The rows come from 4 hidden closed curves, with some noise, and rows from the same curve form a group. Each curve winds through 6 dimensions. The rows are also pushed far along 4 directions, which tell nothing about the answers.
In the rows, 128 means zero.
Known rows, each followed by its group:
[163 186 123 132 171  98 141 165  47 102 117 149  86 182 132 125 179 148
 151 137] | (2)
[ 81 126 122  98 181 123 121  67 149 173  94  87 134 155 137 141 106 139
 108 166] | (1)
[138 110 135  93 131  67 116  87  86 146 109  75 123 163 131 161 138 147
 122 175] | (0)
[140 122 111 118 157 151 103 175 130 107 131 178 117 147  92 108 144 114
 149 112] | (2)
[132 135 134 132 113 150 102 189 103  77 148 158 136 127 103 124 107 112
 156  90] | (3)
[ 70  63 125  89 176 141 102  70 178 157  81  93 153 153  91 127 106 139
  80 141] | (0)
[146 109 126 117 110 151  96 176 102  71 154 153 122 146  79 134 116  94
 166 116] | (2)
[147 151 118 102 128 117 103 176 100  99 141 150 110 129 119 140 126 104
 173 128] | (3)
[ 60 148  82 128 193 192 128 117 201 143 138 172 130 110 131  79  96 149
 115  80] | (1)
[172 128 153 168  62  85 131 124  44  92 149  89 131 148 133 157 134 156
 143 128] | (1)
[ 64  85 117 118 189 129  94  87 199 187  90 112 142 159  99 118 114 168
 135 138] | (2)
[150 146 158 156  83  81 117 105  77 112  99  76 126 134 129 174 121 126
 150 152] | (1)
[150 139 133 162  55 165 164 110 140 127 179 134 153  49 184 110  95 102
  70  98] | (3)
[170 122 158 136  54  67 162  82 112 171 136  71 137  84 191 164 142 122
 100 174] | (2)
[ 90 111 143 143  68 186 127 183 123  32 194 134 141 126  88 144  72 112
 188  78] | (2)
[169 142 123 125 164  70 130 139 108 170  76 144 115 136 141 110 199 168
 106 133] | (0)
[166 111 146 127  77 143 179 136 145 131 148 137 130  84 154 125 157  81
  91 143] | (2)
[127 139 145 130  90 129 143 100 124 126 122  94 148  94 157 152 100 102
 104 137] | (2)
[ 77  50 169 139  83 189 151 120 184 122 164 102 182 113 112 123  83 118
  87 104] | (3)
[ 93 108 146 149 178 123 103  94 161 166  64 115 133 156  97 111 129 156
 106 131] | (0)
[115 107 133 108 116 134 139  87 142 148 120  87 154 132 142 159 112 113
 113 160] | (2)
[ 87 101 127 120 163 152  97 160 115  74 116 133 126 195  55 132 119 149
 171 106] | (1)
[119 167 129 121 158 131 164 134 169 151 118 159  95  79 160  92 149 111
  92 126] | (0)
[147 173  95 123 158 158 149 193 127 112 120 192 127 113 141 102 165 128
 134  87] | (0)
[144 177  68 100 192 152 146 178 127 147 146 199 120 138 159  97 168 140
 140 112] | (2)
[124  97 128 143  78 167 118  79 159 118 147 114 146  81 126 123  77  90
  87 118] | (3)
[137 107 144 131 136  82 104 148  94 117 102 116 124 168  93 136 155 167
 152 126] | (0)
[158 161 154 144  51 146 206 169 135 112 173 147 138  35 196 121 139  92
  91 100] | (3)
[164 130 121 146  67 155 119 130 110  94 177 145 134  81 139 119  96  91
 111 103] | (3)
[ 99  86 122 116 115 160 124  77 179 142 149 114 140  96 126 113  88 110
  82 129] | (1)
[181 160 108 126  84  97 127 190  77 104 190 159 118 113 157 138 145 137
 188 112] | (2)
[146 156 135 125 139  58 128 113  70 133  89  83 104 177 134 175 163 157
 170 175] | (3)
[129 152 123 157 163 115 138  95 146 191  87 128 136 123 159 107 147 159
  92 131] | (1)
[ 90 139 106 126 120 174  86 185 115  36 169 155 125 147  74 140  72 121
 215  79] | (1)
[ 71 103 138 123 193 146 117 119 166 128  63 118 131 177  73 123 134 145
 127 128] | (1)
[ 74  90 151 141 164 133  84 102 144 125  85  97 138 181  66 131  98 154
 133 127] | (0)
[131  66 150 137  82 106  82 115  93 106 155  83 142 178  83 162  99 142
 170 144] | (2)
[150 157 134 124  73 153 219 141 141 127 186 139 130  53 207 119 143  95
  83 123] | (1)
[141 151  94  97 186  90 128 105 165 197  80 151 108  99 159 104 171 140
  95 144] | (3)
[146 129 148 127 115  63 150  70 142 199 103  84 116 100 176 140 152 136
  93 180] | (2)
[135 103 130 124  84 184 141 126 159 108 177 152 145  60 138  97  93  76
  64  97] | (0)
[141 116 134 124  87 142 156 173 148 115 159 155 149  71 149 113 139 120
 108  88] | (3)
[150 141 101 130 112 121 128 105 134 138 135 137 124  89 154 121 129 126
 112 122] | (3)
[117 121 132 144 128 117  99  81 120 141 101  91 143 143 121 145 100 140
 120 138] | (3)
[ 99 103 123  94 139 130  95 108 123 115 144 107 122 153 102 140  89 121
 138 143] | (0)
[173 131 139 118  97 127 173 169 139 149 161 165 134  61 178  95 163 105
  73 111] | (3)
[ 93 112 126 133 129 147 148 130 188 150 154 143 133  98 139 102 122 145
 123 107] | (0)
[150 152 139 130 121  83 158  83 107 174  86  78 134 130 175 166 152 130
 112 180] | (0)
[133 116 115 123 146  90 103  96 125 160 112 114 119 150 124 130 140 158
 134 150] | (1)
[102  94 105 110 139 172  82 131 161 117 155 150 139 133  90 112  81 111
 140 110] | (1)
[137 148 138 167 116 140 161 109 165 176 137 143 130  77 176  92 131 125
  79 119] | (0)
[135  92 168 151  71  97 148  82 153 156  99  71 142 104 136 161 134 121
 114 163] | (1)

New rows. What belongs after each?
[140 134 149 153 153  96 136 104 121 171  66 105 134 153 136 131 164 154
 103 148] | (1)
[169 165 111 142 123 103 150 140 113 129 109 152 115  94 158 114 174 147
 114 108] | (3)
[114  73 158 114 114 142 128 125 160 142 131 116 152 119 113 122 118 113
  89 129] | (3)
[103  98 102 110 110 165 118 127 185 128 162 146 150  81 127 114  93 117
 122  98] | (3)
[148 162 125 135 102 123 136 189 114  98 156 159 113 112 135 137 140 115
 189 112] | (0)
[103 132 121 147 147 156 110 156 121  91 156 156 116 151  97 101 107 147
 150  91] | (2)
[149 187 133 128 138  98 159 180  99 134 120 149 119 110 172 128 165 141
 142 118] | (3)
[120 115 132 116 158  62  84 127  92 128  58  89 131 189  86 168 150 184
 179 143] | (3)
[142  93 133 120  60 135 142  90 164 138 152 108 148  54 154 132 104  92
  81 132] | (3)
[167 141 118 134  97 138 166 101 161 177 159 151 129  45 197  93 137  97
  51 130] | (1)
[ 93 125 102 115 210 141 119 103 161 171 108 140 115 172 114 103 137 154
 123 143] | (3)
[185 117 160 137  35  54 126 143  42  97 145  76 145 127 143 185 140 146
 160 139] | (3)
[123 120 111 136 105 173 145 132 138 104 190 147 126 122 131 113 109 118
 134 113] | (3)
[155 147 135 120 156  42 129 128  91 163  59 104 121 148 143 149 189 178
 135 150] | (3)
[146 150 131 124  72 141 133 185 100  86 195 146 139  92 150 141 100 102
 163 103] | (3)
[ 99  73 151 126 112 154 143  78 174 163 148  96 156 119 135 121  98 116
  73 146] | (3)
[134  89 157 137  90 117 121 127  91 115 160  90 148 166 114 151 112 142
 140 139] | (3)
[127 124 146 120  95 126 153  75 128 158 139  76 150 108 172 152 100 104
  87 164] | (1)
[ 96 107 124  88 186 112  66 142  93  79  87 114 102 215  40 152 122 138
 184 144] | (1)
[107 147 135 100 189 110 129 111 168 179  60 127 116 118 136 121 147 115
 100 155] | (3)
[108 150 120 145 137 148 152 127 183 153 157 167 111  68 161  76 120 132
  96  97] | (2)
[ 90 117 120  90 181 120  88 117 111 137 108  98 138 203  98 161 105 143
 172 160] | (1)
[146 147  89  90 184 134 108 212 134 134 150 215 112 123 126  81 161 134
 147  93] | (3)
[ 68  82 160 140 156 135 119  85 165 134  58  79 144 172  74 144 118 146
 117 141] | (1)
[121 133 121 119 168 138 134 199 129 131 142 178 136 145 124  96 156 162
 141  88] | (3)
[118 140 121 131 182 125  94 126 127 132  72 138 121 156  98 118 133 143
 129 121] | (3)
[ 92 147 131 111 182 110 100 150 125 141  87 120 135 166 113 143 121 156
 169 129] | (3)
[139 143 104 108 196 101 146 100 142 208  83 131 127 154 163 119 181 157
 101 165] | (2)
[145 134 102 118 164 136 113 157 109 113 147 168  99 164 106 106 149 129
 150 126] | (3)
[128 124 116 119 179 116 107 129 109 119  99 134  99 190  85 127 156 142
 153 148] | (3)
[113 111 138 110 105 153  84 180 116  69 152 139 139 136  81 146  83  93
 175 106] | (3)
[122 135 165 144 122 106 135 117 116 146  91  91 151 127 144 145 122 139
 107 135] | (3)
[122 125 134 138 124 101 112 160 112 116 150 132 115 152 110 132 129 163
 184 118] | (0)
[169 169 133 129 160  51 149 144  98 172  70 124 101 151 155 147 210 160
 155 168] | (1)
[182 202  68 130 159  90 110 180  67 115 136 189  96 135 149 111 175 171
 180  98] | (3)
[121  98 137 137 103 171 163 101 166 123 151 129 128 103 129 110 122  96
  82 129] | (3)
[148 146 150 147  49 138 195 143 121 103 173 119 138  69 180 142 131 107
 116 115] | (3)
[172 148 160 131  71  75 159 139  60 103 119  86 123 128 151 179 157 120
 148 159] | (0)
[ 74 120 151 125 147 147 127 134 165 139 102 112 158 126 120 135 101 134
 125 115] | (3)
[190 156 103 134  99 105 132 133 100 117 134 154 106  85 153 118 155 116
 114 119] | (3)
[185 128 138 148  70  96 109 107  68  99 125 104 121 119 124 151 126 111
 121 139] | (3)
[149 108 177 177  65 105 145  82 115 146 104  68 157 117 144 155 124 128
  95 147] | (1)
[182 178 105 138 144 102 117 139  89 130 111 163 100 116 144 108 162 128
 118 122] | (3)
[103 135 132 142 154 132 114 160 124 107 137 149 115 151 102 108 123 158
 153  99] | (0)
[112  89 124 102 146 126 120  89 139 159 110  90 147 170 117 154 125 130
 127 169] | (2)
[164 172 148 134 107  69 144 158  82 118 119 120  94 128 147 154 167 127
 169 152] | (0)
[ 89  95 152 125 177 127 137 116 160 171  89 112 148 161 116 116 143 162
  98 136] | (3)
[144 126 101 103 187 105 114 112 141 180  83 146 130 135 135 106 165 148
  92 136] | (0)
[154 119 115 118 142 139  99 186 105  94 138 171 115 161  84 120 148 116
 169 116] | (2)
[174 148 105 143  88 134 137 110 124 123 153 149 120  69 161 112 129 105
  96 115] | (3)
[176 153 149 142  72 130 166 110 130 154 151 132 134  41 198 111 124  77
  50 132] | (3)
[132 143 114 132 131 151 150 158 126  92 145 158 108 132 118 117 149 125
 145 110] | (3)
[108 115 116 144  76 222 161 119 186 122 187 145 179  65 160 114  72  86
  91  91] | (0)
[190 145 156 161  62 101 144 120  72 111 128 109 130  94 156 140 139 107
  93 130] | (3)
[ 99 111 109 105 159 145  90 216 124  98 160 172 148 166  87 118 119 167
 197  75] | (3)
[158  94 152 118  66  64 110  80  97 141 115  60 142 120 137 178 121 125
 124 169] | (3)
[ 92  80 130 135 108 143 100 131 160 101 132 117 139 143  76 143 102 137
 176 116] | (1)
[ 88 137 133 141 159 126 136  93 182 167 111 129 111  99 141  94 118 144
  95 123] | (2)
